The rows are grouped in 4 different ways at once. Each group adds its own fixed numbers to the row, and there is some noise. The rows also spread widely along 11 directions, which tell nothing about the answers.
(in the rows, 128 means zero)
Some rows, each with its group in each grouping after it:
[140 176 145 123 161 183 125 168 125  91 171 150 160 123 134  74 118 174
 160 152 137 113 137 148 112 149 149  96] : k_529 (2) k_439 k_174
[149 152 134 113  94 138 125 150  97 114 104 118  70  88  90 157 140 151
 165 116 145  91 191 110 120 121 162 118] : k_498 (3) k_624 k_947
[159 144 118 150 119 131  80 144  90 120 190 130 109 146 124 124  69  62
 133 186 144 111 155 132 111 150 157 122] : k_498 (1) k_774 k_657
[114 150 169 142 115 172 190 121 154  70 169 146 125 139 146  38 130  98
 130 153 174  99 215 127 143 168 156 168] : k_333 (3) k_624 k_947
[145 121 134 125 154 119 112 136 130  82 150 130 128  90 110 160 106 111
 102 144 131  94 150 117 125  99 161 119] : k_333 (0) k_223 k_58
[128 137 165 132 159 121 140 139 126  99 120 129 147  52 112 119 138 160
 134  95 144  95 146  98 131 104 126 153] : k_529 (1) k_134 k_718
[140 147 162 129  94 160 155 142  95  66 135 132  75  91  95 145 112  83
 136 143 164  91 230 128 124 163 182 139] : k_529 (0) k_134 k_657
[142 100 144 155 154 127 142 151  66 103 113 117 115  80 128 135 143 136
 121  77 131  69 152 104 162 154 155 162] : k_529 (2) k_774 k_58
[112 100 126 126 120  92 111 108 119 103 101 138 128 112 108 171 125  71
 109  75 140  75 184 131 157 113 128 123] : k_498 (0) k_439 k_294
[105 105 149 121 157 116 161 113 159  87 104 116 121  66 162 116 174 136
  97  49 130  90 184 116 168  98 132 109] : k_498 (3) k_223 k_294
[142 115 143  86 200 104 132 135 121  68 199 138 117 134 111 124 150 106
 133 176 123  82 185  98 147 170 184 154] : k_529 (1) k_724 k_718
[117 139 139 137 170 119 136 128 100 100 177 115  80 112 164 128 163 131
 124 127 139 109 139 125 116 164 156 152] : k_529 (1) k_724 k_174
[102 133 176 121 211  92 128 163  97 122 117 152 148  81 125 151 105 150
 143 115 167 105  97 181  82 127 118 145] : k_333 (3) k_774 k_718
[120 120 133 153 149 133 118 120 125 102 132 141 151 111 163  91 130 107
 105  86 140  97 145 111 161 128 108 128] : k_529 (0) k_774 k_174
[119 156 161 124 147 136 124 141 109 111 123 137  72  89 155 109 150 164
 141 115 148 118 146 132  99 140 121 129] : k_529 (3) k_774 k_174
[ 69 135 186  58 166 104 155 129 124  96  91 180  98 123 127 130 141 117
 136  86 155  98 206 171 125 175 146 117] : k_498 (3) k_624 k_657
[140 183 122 114 123 149  86 163 122 141 100 138 159  66 114 137 101 172
 156 109 136 112 110 151  88  67  98  75] : k_529 (3) k_624 k_718
[107 143 143  74 123 108  95 106 129 110  96 162  94 119  91 150 127 110
 136 113 143 108 203 119 133 112 115  89] : k_498 (0) k_134 k_294
[107 127 197  93 136 122 151 124 136  75  83 134  78  26 110 190 146 127
  92  89 141  95 204 126 118 103 158 128] : k_498 (2) k_223 k_58
[156 179 107 166 122 214  71 172 118 135 185 123 152 117 196  62  95 146
 130 144 117 131 122 164 110 127 140  35] : k_498 (3) k_439 k_718
[111 175 139  89  75 143 138 125 120 117  77 157 116 100  82 146 109 108
 161  98 164  95 200 196 103 122 106  93] : k_529 (3) k_724 k_657
[141 125 132  87 161 132 160 129 123  65 161 140 133 148 100  98 142 124
 153 131 138  70 205 111 180 164 177 128] : k_529 (1) k_134 k_947
[119  80 134 166 161  93 120 112  92  94 119 105  77  90 184 174 160  93
  72  72 132  88 160 106 155 141 152 130] : k_333 (0) k_774 k_174
[107 139 121 149 162 103 115 134 124 120 150 125 122 101 139 110 142 140
 136  96 145 104 112 104 135 111 116 148] : k_498 (0) k_624 k_657
[123 139 134 142 161 129  64 151 101 141 120 151 161  97 157 139  95 126
 109  89 122 110 118 142 128 124 114  69] : k_498 (2) k_134 k_657
[104 157 152 132 101 112 156  91 164  87 141 119  42 104 112 112 165 116
 146 141 169 100 196 120 118 111 121 162] : k_498 (3) k_774 k_174
[145 124 125 142 107  82  77 117  78 118 148 136  43 152  77 164 142  97
 155 160 149  82 181  67 130 165 146 183] : k_498 (2) k_439 k_174
[104 140 157 137 145  89 108 125 105 116 136 144  84  92  99 169 111 103
 139 125 166 102 145 133 104 122 129 152] : k_498 (0) k_134 k_657
[106 168 200 108 104 196 172 105 198  65 125 173 165  96 158  40 106  92
  97 127 156 133 232 140 130 133 123  92] : k_333 (1) k_774 k_174
[ 93 126 171  45 222  80 153 139 143  60 146 165 125 136 100 144 140 126
 143 139 146  81 173 158 125 161 171 139] : k_529 (3) k_624 k_174
[106 162 125 165  81 121 151 101 112  97 164 102  77 125 137 151 119  79
 120 150 166 113 159 161  98 137 151 153] : k_333 (1) k_624 k_174
[106 101 189 130 140  72 150 107 107  88  87 129  26  69 128 184 181 106
 107  94 165  90 202  98 116 151 141 186] : k_333 (3) k_774 k_174
[117 142 215 138 151 121 144 167 102 111 124 155 112  51 115 124  93 110
 126 116 174 112 164 121  91 134 142 182] : k_498 (3) k_624 k_294

New rows, each followed by its group in each grouping:
[125 133 157 115 172 121 126 157  97 105 151 138  97  99 122 131 131 130
 134 137 146  91 138 142 105 156 147 151] : k_529 (3) k_724 k_58
[125 112 145 125 104 109 145 117 146  92  64 137 129  70 103 157 132  90
 113  70 154  75 208 137 154 107 120 118] : k_333 (3) k_774 k_657
[116 148  60 138 131 128  99 104 135 108 191 128 155 205 136 103 101  96
 146 155 144  93 131 182 149 121 124  80] : k_333 (0) k_134 k_947
[128 147 149 136 123 135 108 132 118 133 123 147 123  88 144 106 120 126
 134 101 159 101 141 132 110 127  99 136] : k_529 (3) k_724 k_947
[146 149 135 142 131 136 105 151  73 128 128 133 130 102 132 107 109 143
 140 105 141 117 138 119 120 138 121 119] : k_529 (1) k_134 k_294
[108 118  91 114 158  85 116 120 130 116  81 120 140  84 129 160 160 159
 137  40 125  79 117 138 158  85  97  89] : k_529 (0) k_774 k_657
[107 132 128 156 130 126 119 141  78 113 161 115  64 124 161 150 118  85
 116 117 150 101 162 181 120 168 163 111] : k_498 (3) k_134 k_657
[114 143 158 123 138 120 119 113 135 112  87 156 111  86 118 129 155 145
 126  91 146 113 159  92 115 114 101 138] : k_333 (0) k_724 k_174
[129 128 114 110 124 123  93 125  88 122  92 130  83 108 144 159 150 138
 132  80 129  87 171 139 135 137 134  76] : k_529 (3) k_134 k_947
[112 143 120  86 182 101  91 119 141 107 143 145 131 139 118 149 134 148
 143 123 124  89 143 150 136 113 133  75] : k_498 (2) k_134 k_947
[ 94 155 130 139  94 110 133  89 164 108 140 118  66 105 142 126 147 100
 124 120 159 105 178 147 117 102 110 129] : k_498 (3) k_223 k_657
[100 120 152  66 182 134 136 139  94 105  99 163 163 130 165 120 139 142
 124  58 121  92 161 155 158 175 149  87] : k_529 (1) k_624 k_947
[143 134 161 105 121 115 123 154  93  91  96 122  63  57  68 205 137 137
 153 115 144  94 195 113 102 116 170 126] : k_498 (0) k_439 k_294
[107 144 174 101 109 116 136 122 122 100 100 155  93  93 103 152 119  96
 136 114 176  94 196 162  94 143 117 143] : k_529 (3) k_439 k_294
[124 123 133 160 160 134 121 140 109 110 146 138 161 125 156  88 106 108
 117 114 151 111 131 133 138 131 118 126] : k_333 (0) k_774 k_294
[ 89 139 165 132 110 109 143 106 112 104 114 123  59  73 121 153 160 111
 126  99 161  99 192 116 121 124 139 171] : k_498 (0) k_624 k_718
[150 146 105 149 121 127  66 145  76 143 176 132  89 149 121 128  95  99
 160 176 144 105 138 141 109 139 133 118] : k_498 (3) k_774 k_718
[143 137 152 137 111 100 107 133  92 118 119 138 110  91  76 151  93  97
 139 124 159 102 177  92 115 113 124 157] : k_498 (1) k_134 k_294
[119 144 143 141 197 160 137 169 113  91 200 119 118 115 172  87 121 152
 123 135 138 105 130 169 127 148 182  97] : k_498 (3) k_134 k_58
[147 111 118 186 154  89 112 141 120 123  87 101 136  29 129 154 148 156
 115  58 139  89 101  81 140  62 102 139] : k_333 (0) k_774 k_657
[116 128 108 146 152 109 104 125  84 126 165 118 107 139 162 153 121 106
 112 126 136 107 113 169 109 149 144 117] : k_333 (1) k_724 k_58
[131 101 147 102 142 135 108 129 104 109 102 157 122 122 155 102 141  92
  99  79 124  89 211  99 161 170 128 108] : k_529 (3) k_724 k_294
[139 129 143 131 153 153  92 144 101 106 141 155 127 123 148 110 113 116
 109 133 130 113 171 104 140 158 144  95] : k_333 (0) k_134 k_718
[107 103 165 133 177 131 170 133 133  76 147 127 118  96 169  95 159 115
  83  94 138  88 181 110 159 155 168 150] : k_333 (3) k_624 k_58
[116 145 160 124 134 116 147 133 102  92 135 137 108 100 100 140 127 117
 152 124 170  87 164 127 121 134 149 178] : k_529 (0) k_624 k_947
[113 157 102 142 124  69  97 106 126 140 157 121 105 122  89 162 117  98
 161 149 171  85 108 160  90  93  83 169] : k_529 (3) k_724 k_718
[ 94 123 137 135 124 119 181 114 121  83 130 112  91 121 134 136 140 105
 118 100 159  84 176 183 137 144 148 143] : k_333 (3) k_223 k_58
[120 121 131 157 176 168 105 144 111 115 162 145 176 123 194  54 115 121
  99  99 118 111 135 108 180 141 129  95] : k_498 (0) k_223 k_718
[148 127 164 138 198 125 133 167 114  77 167 136 139  90 111 125 113 148
 132 154 143 102 131  97 121 125 172 150] : k_333 (0) k_223 k_174
[128 124 145  94 162  90 109 133 133 117 122 141  83  93  95 143 157 146
 142 116 135  89 154  94 126 111 125 141] : k_498 (3) k_724 k_58
[126 122 142 118 121 100 123 122 113 113  67 143 106  68  82 166 149 140
 132  78 150  92 162 104 122  98 113 145] : k_333 (0) k_724 k_58
[122 141 148 202  93 152 130 115 104 119 138 107  93  68 170  89 132  98
 112 106 163 108 151 101 130 131 104 178] : k_529 (0) k_774 k_718
[136 123 121 152 113 131 126 148  81 117 109 121 117  88  99 136 122 126
 136  86 140  87 159  99 156 115 149 144] : k_498 (0) k_624 k_58
[147  95 105 164 177 118 120 155  70  98 143  82 111  78 182 163 157 135
 105  69 121  65 126 137 159 136 177 104] : k_529 (3) k_134 k_947
[154 112  97 128 129 124  73 134  91 113 128 138 106 159 135 140 133 106
 122 122 114  89 176 117 155 162 149  85] : k_333 (3) k_439 k_174
[ 99 151 196 126 132 121 126 127 140 102 136 153 112  82 122 143 103  97
 122 131 167 112 177 156  81 132 130 148] : k_498 (2) k_439 k_294
[101 147 176 176 147 127 114 132 115 108 167 115 100  57 169 167 107  86
  91 127 156 117 124 169  72 121 141 140] : k_498 (2) k_724 k_174
[170 106  93 171 140  54  56 117  75 134 166 115  59 149 103 172 136 101
 133 164 149  73 129  60 127 138 133 186] : k_333 (3) k_134 k_947
[116 116 172 130 171 153 130 150 101 103 114 154 146  64 166  95 129 143
  95  72 132 103 148  93 146 145 136 137] : k_529 (0) k_624 k_58
[133 108 150 131 145 113  87 114 155 105 146 151 132  97 131 123  99  77
  81 127 132  93 167  99 143  98 118 126] : k_498 (3) k_223 k_58
[140  93 142 111 150 103  88 131  88 108 105 161 109 119 113 145 126 102
  97 110 126  90 178  61 152 151 145 145] : k_333 (0) k_624 k_58
[141 127 144  97 155  92  89 123 123 111 124 155 105 101 103 138 150 142
 140 130 137  88 155  51 134 117 125 157] : k_529 (0) k_624 k_947
[ 97 134 171 103 170 118 137 127 149  88 145 142 108  97 133 120 143 124
 122 131 142 101 177 141 123 123 144 126] : k_498 (3) k_223 k_718
[124 106 136 155 132 100  78 124  98 127 141 135 113 108 147 140  93  59
  83 117 141  89 150 107 133 131 127 150] : k_498 (3) k_624 k_58
[120 117  98 149 135 102  88 110 110 135 127 105  75 114 166 134 181 137
 116  84 118  95 141  98 160 118 116 114] : k_498 (3) k_223 k_718
[174 117 124 124 107 104  87 135 100 109 102 126  73  81  75 182 143 109
 137 122 126  80 205  58 151 116 151 132] : k_498 (2) k_774 k_657
[ 92 168 165 123 130 146 153 140 114  99 140 166 156 125  95 106  86 109
 154 145 178 110 158 176 103 139 133 145] : k_333 (0) k_624 k_718
[122 124 112 128 180  98  90 110 149 101 177 140 114 157 168 123 134 116
 107 154 128 102 126 121 129 126 129 105] : k_333 (3) k_223 k_174
[114 126 150 154 134 107  86 119  97 124 134 153 101  99 154 139 101  74
 105 119 159 106 139 125 111 145 101 147] : k_529 (0) k_774 k_657
[127 150 155 120 104 124 125 132  91  87 154 145  79 126  89 162 104  88
 157 167 174  87 185 158  96 164 159 165] : k_529 (0) k_439 k_947
[120 102 130 177 144 115 108 140  74 123  81 116 129  61 180 175 130 109
  85  39 136 100 127 150 139 122 127  95] : k_333 (0) k_774 k_657
[148 130 148 150 151 123  78 147  96 115 158 150 129 115 132 144  94 104
 118 161 150 102 129 120 100 145 142 135] : k_333 (0) k_439 k_947
[127 151 125 143 155 135  90 143 117 125 155 127 108  86 165 134 130 130
 116 113 130 121 123 137 108 117 133  93] : k_498 (0) k_724 k_657
[171  70 106 150 138 129  87 150  41 116 100 122 116 107 137 135 141 107
  94  64 104  68 179  36 201 166 169 139] : k_529 (0) k_624 k_58
[131 143 176  61 149 131  97 163 104 112  94 184 140 104  94 153  86 122
 141 118 143  99 188 157 108 137 156  83] : k_498 (3) k_624 k_947
[189 144 124 132 135 159  53 185  75 132 134 168 208 113  78 105  44 120
 151 144 136  95 128  85 131 120 131 116] : k_529 (0) k_624 k_947
[135 116 109 176 126 114 141 130 124 109 153 102 113  90 117 118 155 113
 136  98 144  83 154  88 165 113 136 165] : k_498 (0) k_724 k_657
[100 102 153  77 206  64 117  92 143  95 141 148  60 120 169 148 200 127
 106 110 131  80 171 100 135 160 134 142] : k_529 (3) k_724 k_947
[127 133 129 166 156 123 111 136 108 112 151 130 136 116 146 120 107 120
 124 127 151 109 114 132 121 119 125 128] : k_333 (0) k_774 k_174
[117 124 143 116 162  92 121 142  91 126 125 153 112 138  99 108 135 142
 170 101 160  80 147 120 146 149 123 153] : k_498 (3) k_134 k_947
[133 120 118 130 128 126 134 120 161  90 136 108 118 101 141 105 149 111
 117 100 130  89 188 116 166  95 135  99] : k_498 (3) k_774 k_294
[ 75 130 146 131 150 106 163 113 148  90 121 118 105  69 158 134 167 132
 109  64 146 105 157 138 144 112 131 130] : k_498 (0) k_624 k_657
[119 109 137 137 193  54 106 135  78 139 126 121  81  87 138 178 163 153
 143  88 152  80  93 122 103 136 118 183] : k_529 (3) k_724 k_947
[101 146 150  69 173 124 129 125 144  83 142 166 136 144 131 119 135 132
 141 130 140  95 172 167 118 155 135 101] : k_529 (2) k_439 k_294
[134 137 128 174 180  91  97 159  85 138 179 114  76 109 144 132 139 174
 145 149 153 105  62 121  76 138 130 180] : k_333 (3) k_439 k_58
[152 110  94 116 131 136  96 121 101 111 114 142 113 145 137 116 166 129
 129 100 114  88 185  77 183 150 141  97] : k_333 (0) k_724 k_947
[ 91 115 186 118 126  80 135 108 107  94 101 156  84  99 111 197 132  66
 105 115 168  85 200 154 107 178 143 168] : k_333 (2) k_439 k_657
[132  89 128 160 213  93  99 142 123 121 179 159 188 158 163  66 106  93
  99 119 133  86 107  92 173 159 113 160] : k_333 (3) k_223 k_657
[143 137 144 101 173  93  64 157 125 149 109 172 159  97  87 124  93 143
 152 114 140 106 119 103 105  91  90 122] : k_498 (3) k_724 k_294
[132 110 132 131 142 114 145 138  99  86 113 120  97  90 124 160 158 121
 115  90 136  87 186  98 153 147 172 136] : k_333 (0) k_624 k_657
[ 89 139 128 178 115 128 149  98 144 112 130 122 148 112 175 100 123  97
 108  88 164 106 141 166 133 112  90 132] : k_333 (2) k_774 k_294
[118 156 143  93 132 161 161 140 167  98  75 130 125  54 123  94 194 192
 148  55 123  98 194 126 155  92 125  71] : k_498 (3) k_724 k_718
[100 168 131 106 128 123  92  95 131 122 134 148  44 135 167 119 156 139
 128 138 144 123 160 138  94 143 108  96] : k_529 (3) k_134 k_174
[143  83 150 183 192 108  92 162 118 116 151 126 159  59 186 127 118  95
  69  74 117  82 124 100 151 128 145 122] : k_498 (3) k_439 k_657
[120 105 146 109 150 118 141 135 141  79 106 140 144  86  96 138 137 130
 121  70 130  73 181 120 168 111 145 118] : k_498 (0) k_439 k_58
[188 135  68 183  86 118  75 148  44 129 135  95  78 119  59 160 117 133
 173 135 139  80 142  61 143 113 135 152] : k_529 (0) k_134 k_174
[145 136 115  83 159  94  64 117 125  96 177 160 118 171  86 181  82  78
 128 203 140  92 155 143 108 125 154 101] : k_333 (0) k_223 k_947
[135 146 113 120 114 152 120 145 112  98 133 149 177 123  85 112  76 102
 139 123 141  86 160 141 146 114 137 115] : k_529 (0) k_624 k_58
[127 131 158 100 166  81  85 129  94 138  92 173 102 113  96 147 143 162
 150 118 149 107 135  67 111 139 114 168] : k_333 (0) k_624 k_947
[ 76 176 135 131 139 149 147 134 135 131 113 132 167  97 154 104 136 180
 159  54 152 111 104 220 112  99  95  81] : k_498 (2) k_724 k_947
[134 151 131 176 119 147 112 119 118 124 153 126 103 123 156  82 151 147
 131 124 147 107 142  86 130 140 119 149] : k_333 (2) k_134 k_947
[101 150 135 147 146 149 125 145 107 114 131 127 130  87 154 121 123 148
 130  89 140 112 133 165 130 115 132  79] : k_498 (0) k_134 k_718
[142 121 114 152 131 125  98 142 108 120 125 132 157  99 128 130  91  97
 114  96 141  87 146 137 140 107 116 106] : k_529 (3) k_134 k_294
[141 118 180 141 143 129 156 159  85 101 122 143 128  75  93 113 122 100
 142 110 164  72 187 108 141 164 147 199] : k_529 (3) k_724 k_718
[132 130 146 141 162 133 132 140 125 105 161 122 137 102 163  85 126 128
 120 111 139 112 143 114 136 119 135 123] : k_498 (1) k_774 k_294
[141 149 166 122  99 155 140 163 137  94  85 127 107  32 103 153 133 144
 133  80 145  95 202 138 117 103 149  94] : k_498 (3) k_439 k_657
[109 130 137  95 193 105  74 100 130 120 169 161 123 152 193 105 132 119
  95 133 125 113 123 118 129 157 110 107] : k_529 (1) k_223 k_947
[153 137 115 142 124 126  68 141  80 149  80 146 129 100 119 141 140 164
 137  79 118 109 127  83 131 118 102 102] : k_333 (2) k_724 k_174
[135 143 180 132 116 121 126 135 106  95 110 146  89  73  82 170 105 113
 133 139 175 103 187 114  93 117 147 155] : k_333 (0) k_134 k_947
[133 119 119 110 187  69  92 127 125  93 140 137 113 115  78 173 137 135
 144 131 137  74 133  90 138 100 133 142] : k_529 (0) k_134 k_174
[108 154 137 119 131 146 125 131 135 109 109 152 173 105 136 130 109 127
 121 102 143 102 149 162 123 108 123  83] : k_333 (2) k_624 k_947
[139 158 165 123 156 141  91 130 160 121 159 189 216 124 131  70  60  97
 116 155 158 124 131 131 104 116  93 119] : k_333 (1) k_724 k_947
[111 115 139 146 195 146 150 145 147  87 176 125 174 112 179  48 142 138
 109  90 129 105 137  98 176 129 147 125] : k_498 (0) k_624 k_294
